The groups are shells around one centre, one inside the other: the same stretched ball of 7 dimensions in 7 sizes.
In the rows, zero is written as 128.
Some rows, each with its group after it:
[119 151 165 111  94 150 121 125 116  72 144 158 139 118 105 148  98 132
 134 161 136 108 142]
H
[122 102 152  58 183  90  97 144  82 111 115 188 145 127 176  90  69 124
 154 168 140 161 162]
S
[103 157 166 148 102  97 136 123 104  89 131 152 117  91 129 144 105 138
 137 169 157 110 142]
A
[112 170 135 146  88 115 103  92 121  79  99 128 121  97 168 128 123 108
 149 143 159 150 125]
H
[102 131 145  66 171 111  85 146  93 113 118 208 143 131 161 139  76 135
 148 164 153 175 152]
H
[101 156 153 163  86 110 126 125 115  97 139 152 126  93 107 180 120 152
 133 166 154 110 119]
L
[ 90 165 163 111 120 134 114 142 105  94 143 200 132 117 110 183  91 153
 132 171 160 134 147]
L
[101 127 173 103 152 126  79 124  72  87  91 203 154 114 200  75 102 122
 163 160 144 191 156]
Y
[107 124 175  90 140 147  97 143  84  88 133 207 159 128 134 122  90 144
 146 170 135 149 155]
S
[134 130 129  71 146 108 104 121 108  96 123 150 133 131 152 110  80 113
 148 157 146 145 153]
D
[105 127 172  83 157  78 122 153  97 109 126 184 127 104 156 132  69 131
 140 172 145 126 156]
D
[111 139 143 118 136 124  98 116  84  92 122 179 140 124 147 111 105 140
 152 167 160 166 153]
D
[117 130 143  71 155 127  82 125  94  94 109 184 147 132 173 104  86 118
 155 156 146 177 153]
A
[110 133 148  60 162  95 115 156 108 115 141 189 129 125 129 163  61 137
 135 170 150 130 154]
L
[139 108 107 147 114  50 134 124 123 130 144 100 120  96 109 159 112 146
 137 165 147  93 107]
Y
[108 134 180 101 135 132  93 122  82  76 100 187 148 111 186  78  99 115
 157 158 138 166 158]
J
[118 163 154 113  76 125 107 115 150  76 106 124 128  92 156 158 107  94
 137 132 127 114 109]
H
[113 156 163 130  95  67 161 138 133 100 146 125 101  80 109 180  85 129
 122 167 148  62 132]
S
[107 130 138 151 105  51 118 137 134 129 114 128 120  71 150 187 114 132
 136 151 141 109  89]
L
[131 124 137 148  91  66 133 123 134 110 127 101 120  80 130 156 114 124
 135 153 132  85 102]
J
[117 103 171 103 151  90 120 146  82 106 133 179 143 109 143 107  86 144
 146 177 136 125 152]
L
[122 118  92  99 151  92  92 138 115 139 144 163 140 134 109 187  97 159
 140 164 159 152 117]
Y
[124 155 137 124  82 127 135 127 137  90 162 131 125 114  72 194 100 142
 123 162 144  82 123]
L
[129 130 155 109  93 160  95 118 118  73 125 150 157 119 131 126 113 120
 145 147 119 129 124]
Y
[129 126 103  67 151  93  99 140 128 126 138 153 132 134 124 175  77 132
 137 156 149 138 127]
J
[115 185 133 124  73 116 132 114 153  84 138 118 108 102 105 198 100 118
 124 148 155  93 121]
H
[ 94 149 146 159 102 104 105 126 109 107 120 165 133  93 136 173 124 149
 141 160 156 141 113]
H
[142 142 108  89  77 128  94 120 178  97 122  99 138 112 124 198 105  97
 132 122 115 105  81]
J
[160 145  98 122  74 127 123  88 144  79 143  76 124 125  98 139 114 111
 138 145 141  97 120]
J
[110 168 166 132 100 113 157 126 105  79 162 154 110 108  85 157  89 148
 127 181 165  85 163]
Y
[132 100  93 119 121  55  96 141 150 151 124 114 136  97 131 203 112 135
 137 143 129 118  70]
H
[148 114 101  99  95 105  74 112 163 108  95  93 147 105 170 152 119  89
 148 116 110 136  73]
Y
[130 146 133  65 134 173  77 106 100  69 117 175 153 153 152  95  91 111
 155 150 145 179 162]
S
[147  94 109  92 140  88 101 129 117 122 132 128 144 124 132 131  97 130
 146 155 130 128 118]
A
[ 96 133 162 100 165  80 118 148  81 115 130 199 126 110 149 134  78 149
 143 180 164 145 162]
A
[136 184 107 125  36 171  81  80 179  61 102  86 135 111 140 176 134  81
 140 109 129 132  83]
Y
[117 183 163 111  74 167 116 103 127  50 127 144 129 116 127 137 102 106
 137 148 144 119 147]
H
[101 116 123 116 150  50 120 168 119 157 152 173 126 102 101 225  88 173
 127 175 155 113 108]
J
[112 122 134 132 108  68 125 154 139 134 145 139 128  88 102 219 103 151
 125 160 135  89  91]
A
[107 127 158  91 168 127  82 119  61  88 102 206 150 132 189  64  93 129
 165 168 158 199 175]
Y
[121 123 109 104 143  82 110 140 116 132 146 154 130 123 109 180  92 153
 136 167 157 130 124]
D
[ 92 150 195 115 124 134 102 127  83  72 104 199 142 102 178  99 100 123
 151 162 144 158 158]
J
[119 140 139  66 130 131  89 134 128  96 119 167 143 126 148 154  83 113
 142 146 133 146 130]
A
[ 83 159 190 131 124 111 115 132  85  85 112 198 129  93 164 127  99 136
 145 170 158 147 155]
D
[117 161 142 141  88  94 116 102 129  84 102 115 115  87 166 132 114 103
 144 143 150 126 121]
H
[114 159 184  80 106 171 107 124 109  55 125 179 144 124 140 117  86 110
 141 154 131 131 160]
S
[112 152 139 135 106  84 141 131 121 107 150 140 113 100  99 183  97 147
 128 170 160  95 131]
A
[115 166 152 115  97 160  78  87 108  56  84 152 142 115 194  84 120  92
 160 136 145 182 142]
S
[103 117 156  83 163  88  89 148  97 118 105 192 143 108 181 130  85 128
 150 159 140 164 136]
D
[ 98 160 160 170  78 109 130 124 118  93 136 149 124  85 110 181 122 149
 132 164 152 104 117]
J
[163 136  68 135  53 138  84  81 172  92 121  59 142 121 113 171 143 103
 142 118 125 121  68]
J
[112 145 150  53 157 147  94 136  95  88 134 204 145 147 137 129  70 130
 145 166 152 163 170]
S
[123 113 150 114 115 105 100 134 117 105 118 149 148 101 148 141 108 126
 144 151 122 127 111]
D
[153 127  72 103  98 120  71  96 154 107 109  94 144 128 145 155 123 104
 149 124 133 153  86]
D
[120  99 112 102 137  75 100 162 135 152 146 156 145 111 103 220  97 158
 131 158 131 116  87]
L
[124 130  95 102 119  66 100 138 159 139 124 121 124 103 132 217  98 125
 132 140 141 121  83]
L
[ 67 133 163 134 157  50 112 173  95 150 126 216 126  83 144 209  93 173
 134 179 165 143 120]
Y
[107 140 156  87 149 108  94 126  95  93 103 181 135 115 183 106  87 115
 153 157 151 168 154]
A
[131 178 127  77  96 167  99  97 134  59 124 137 130 139 133 134  92  97
 142 141 150 142 149]
S
[ 68 173 182 143 113 123 105 137  95  93 117 211 131  94 147 173 108 150
 139 167 164 154 139]
S
[107 116 137 128 143  52 126 154 108 140 142 162 124  96 119 184  94 161
 134 175 153 113 119]
A
[144 120  79 105 110 125  66 104 140 113 112 118 152 131 143 155 124 118
 151 131 135 164  90]
D
[116 142 117 117 100  78 130 150 156 131 156 130 118 100  81 245  94 148
 118 157 144  81  93]
L

New rows, each followed by its group:
[120 171 125 145  77 121 127 105 133  86 142 121 117 108  99 176 114 134
 132 156 161 107 124]
H
[ 80 179 168 121 100 111  99 135 134  95 100 177 124  84 169 191 103 116
 136 144 149 143 114]
J
[141 166 132 113  81 143 121  88 128  58 127 107 122 121 129 111 105 100
 142 147 147 116 145]
H
[105 177 141 163  57 125 115 109 144  85 123 126 123  89 119 194 130 127
 132 144 148 112  99]
H
[ 80 180 189 119 115 116 139 145 101  85 144 198 115 100 115 176  81 148
 127 178 166 112 162]
L
[158  98  85  93 115  92  91 122 151 125 128  97 145 121 126 164 107 117
 142 136 119 120  85]
D
[138 149 127 112  83 137  90  92 139  71  99 108 137 111 167 116 118  88
 150 128 130 142 114]
A
[143 143 102 131  78 142  83  86 139  82 110 103 144 119 142 133 133 107
 150 131 136 147 101]
A
[109 168 153 132  76  92 138 132 152  95 134 122 110  81 116 203  99 120
 123 150 142  78 109]
D
[139 173 128 113  76 139 137  98 137  65 150 107 115 124  93 149  97 115
 131 154 153  92 145]
S
[117 163 153 140  57 127 125 120 152  81 132 119 126  89 111 191 115 118
 127 143 130  86 101]
H
[148 158 111 100  73 166  92  87 149  63 120 103 140 131 129 134 114  93
 144 129 132 131 118]
D
[125 160 129 163  52 114 112  97 152  84 112  93 124  84 136 168 136 109
 138 133 136 107  89]
H
[ 65 159 199 129 146  72 131 158  82 110 122 217 115  81 158 160  82 153
 136 183 168 134 158]
J
[136 112  73  95 139  79  83 129 140 143 128 127 138 126 128 189 103 135
 142 146 147 148  92]
J
[154 127 123  57 129 150 104 111 115  76 141 138 145 152 120 102  80 111
 146 154 134 131 157]
S
[127 129 127 110  93 126 100 136 147 108 138 137 146 113 105 198 109 133
 132 145 123 109  93]
D
[ 88 133 146 141 135  69 123 158 104 138 147 186 126  95 107 207  99 175
 130 179 162 120 119]
L
[114 111 116 144 125  60 116 146 121 145 144 144 132  97 105 202 111 165
 133 167 148 112  96]
H
[142 134 109 118 111 131  93  91 109  85 119 123 140 130 142 101 118 118
 154 149 149 155 134]
H
[156 153 118  83  82 156 115  98 146  63 142 102 133 136 104 135  95 100
 136 141 131 103 135]
J
[117 142 133 136 119  72 128 119 111 108 127 133 114  97 138 142 102 133
 140 164 160 119 133]
D
[105 141 130  97 147 114  83 126 100 108 111 184 139 124 162 139  97 132
 151 157 159 179 138]
A
[130 160  95 125  94 127  86  88 135  90 108 115 130 121 148 146 123 110
 149 136 157 160 113]
H
[107 183 117 104  90 133  93 117 155  94 120 143 123 115 130 208 103 114
 133 136 155 141 108]
S
[116 154 103 124  96 130  80 111 140 105 118 140 140 118 131 188 122 128
 142 139 150 156  97]
D
[124 101 112 103 147  39 105 149 131 150 120 134 128  96 150 178  93 133
 139 153 138 124  97]
J
[139 125 125  95  93 133  84 119 149  94 113 121 151 113 145 155 111 103
 143 129 112 128  94]
H
[ 85 156 147 108 134 112  81 136 111 110 103 197 137 107 170 171 101 132
 146 152 157 177 124]
H
[158 148 108  95  60 152 112 105 171  75 144  83 136 126  90 176 106 101
 129 131 118  85 101]
S
[110 165 161 106  97 119 140 138 131  87 153 154 118 107  94 188  83 134
 123 165 147  86 140]
D
[106 148 128 125 119  97 120 138 119 118 149 162 124 112  98 198  98 157
 130 169 162 119 125]
D
[159 116 117  85 123 130 117 109 110  84 149 121 141 143 107 101  91 123
 145 161 137 116 151]
S
[140 103  82 105 120  85  76 127 150 138 116 115 147 114 141 185 116 124
 144 134 127 142  73]
D
[105 174 151  83 117 161  81 110 113  67 102 179 139 128 171 124  95 103
 150 144 151 176 150]
L
[ 80 151 150  88 164  93  92 154  99 123 117 217 131 114 159 178  79 146
 142 167 167 172 143]
S
[ 98 135 137  98 143  93  79 138 116 120  98 179 139 105 181 159  99 123
 149 147 146 172 115]
D
[109 108 153  55 187  71 115 171  94 132 142 201 134 122 137 153  55 148
 138 179 146 132 155]
S
[111 129 151 146 118 117  96 111  86  92 110 164 145 107 159 103 124 137
 155 162 149 160 135]
S
[148 122  79 141  68  98  95 110 173 121 127  74 138 102 109 206 136 121
 135 127 124 105  56]
H
[128 135 146 108  87 117 121 136 146  96 141 128 135 103 106 184  99 124
 128 148 121  86 107]
D
[148 142 101 101  77 118 109 114 170  98 137  89 130 115 104 192 105 108
 130 132 125  94  91]
A
[ 93 124 188  88 176  70 120 156  74 110 116 208 128 100 178 108  68 135
 147 179 152 145 170]
S
[ 99 138 146 160 102  67 121 138 124 123 124 145 123  76 132 191 117 147
 134 160 148 111  99]
D
[115 195 134 105  82 150 103  95 141  62 112 134 118 117 146 153 102  96
 139 137 158 141 137]
J
[128 102 140  88 160  97 117 145  87 117 152 176 143 131 112 129  81 155
 142 180 145 127 153]
H
[142 158 135 134  67 108 148 104 144  75 145  86 111 100 100 151 105 113
 129 152 141  70 126]
J
[111 124 149  86 141  99 122 162 114 120 157 181 137 119  97 190  75 155
 128 174 141 106 134]
D
[133 169 150  89  77 181  97  96 136  46 115 133 142 127 143 119 103  89
 144 134 128 133 139]
J
[111 175 121 115  80 135  86 110 155  90 107 134 130 107 146 193 115 107
 138 129 144 144  98]
D
[ 84 161 181 112 134 115 130 150  89  96 147 210 125 110 114 168  81 158
 132 183 164 124 163]
H
[126  90 126  96 160  51 119 160 111 146 145 155 135 109 120 168  83 154
 136 172 138 112 119]
H
[111 173 171 104 100 135 114 108 115  60 107 152 123 105 167 110  94  97
 145 149 147 135 155]
D
[144 127  84 146  80  95  86  95 154 112 104  81 135 100 149 161 139 109
 148 126 133 136  72]
H
[135  97  94  99 129  87  87 143 142 142 134 134 150 118 117 197 106 141
 138 146 126 129  82]
D
[119 137 141 103  99 130  79 121 139  92  98 143 148 104 169 152 113 103
 146 130 121 148 100]
H
[125 156 124 124 106 113 127 111 117  92 146 134 119 120 104 153 100 137
 136 165 163 116 142]
H
[117 180 134  88  79 147  86 110 163  74  99 131 130 109 161 176 102  83
 138 121 133 139 107]
Y
[125 149 114  94 117 154  81 108 118  88 124 157 146 141 132 143 105 125
 148 148 151 166 133]
H
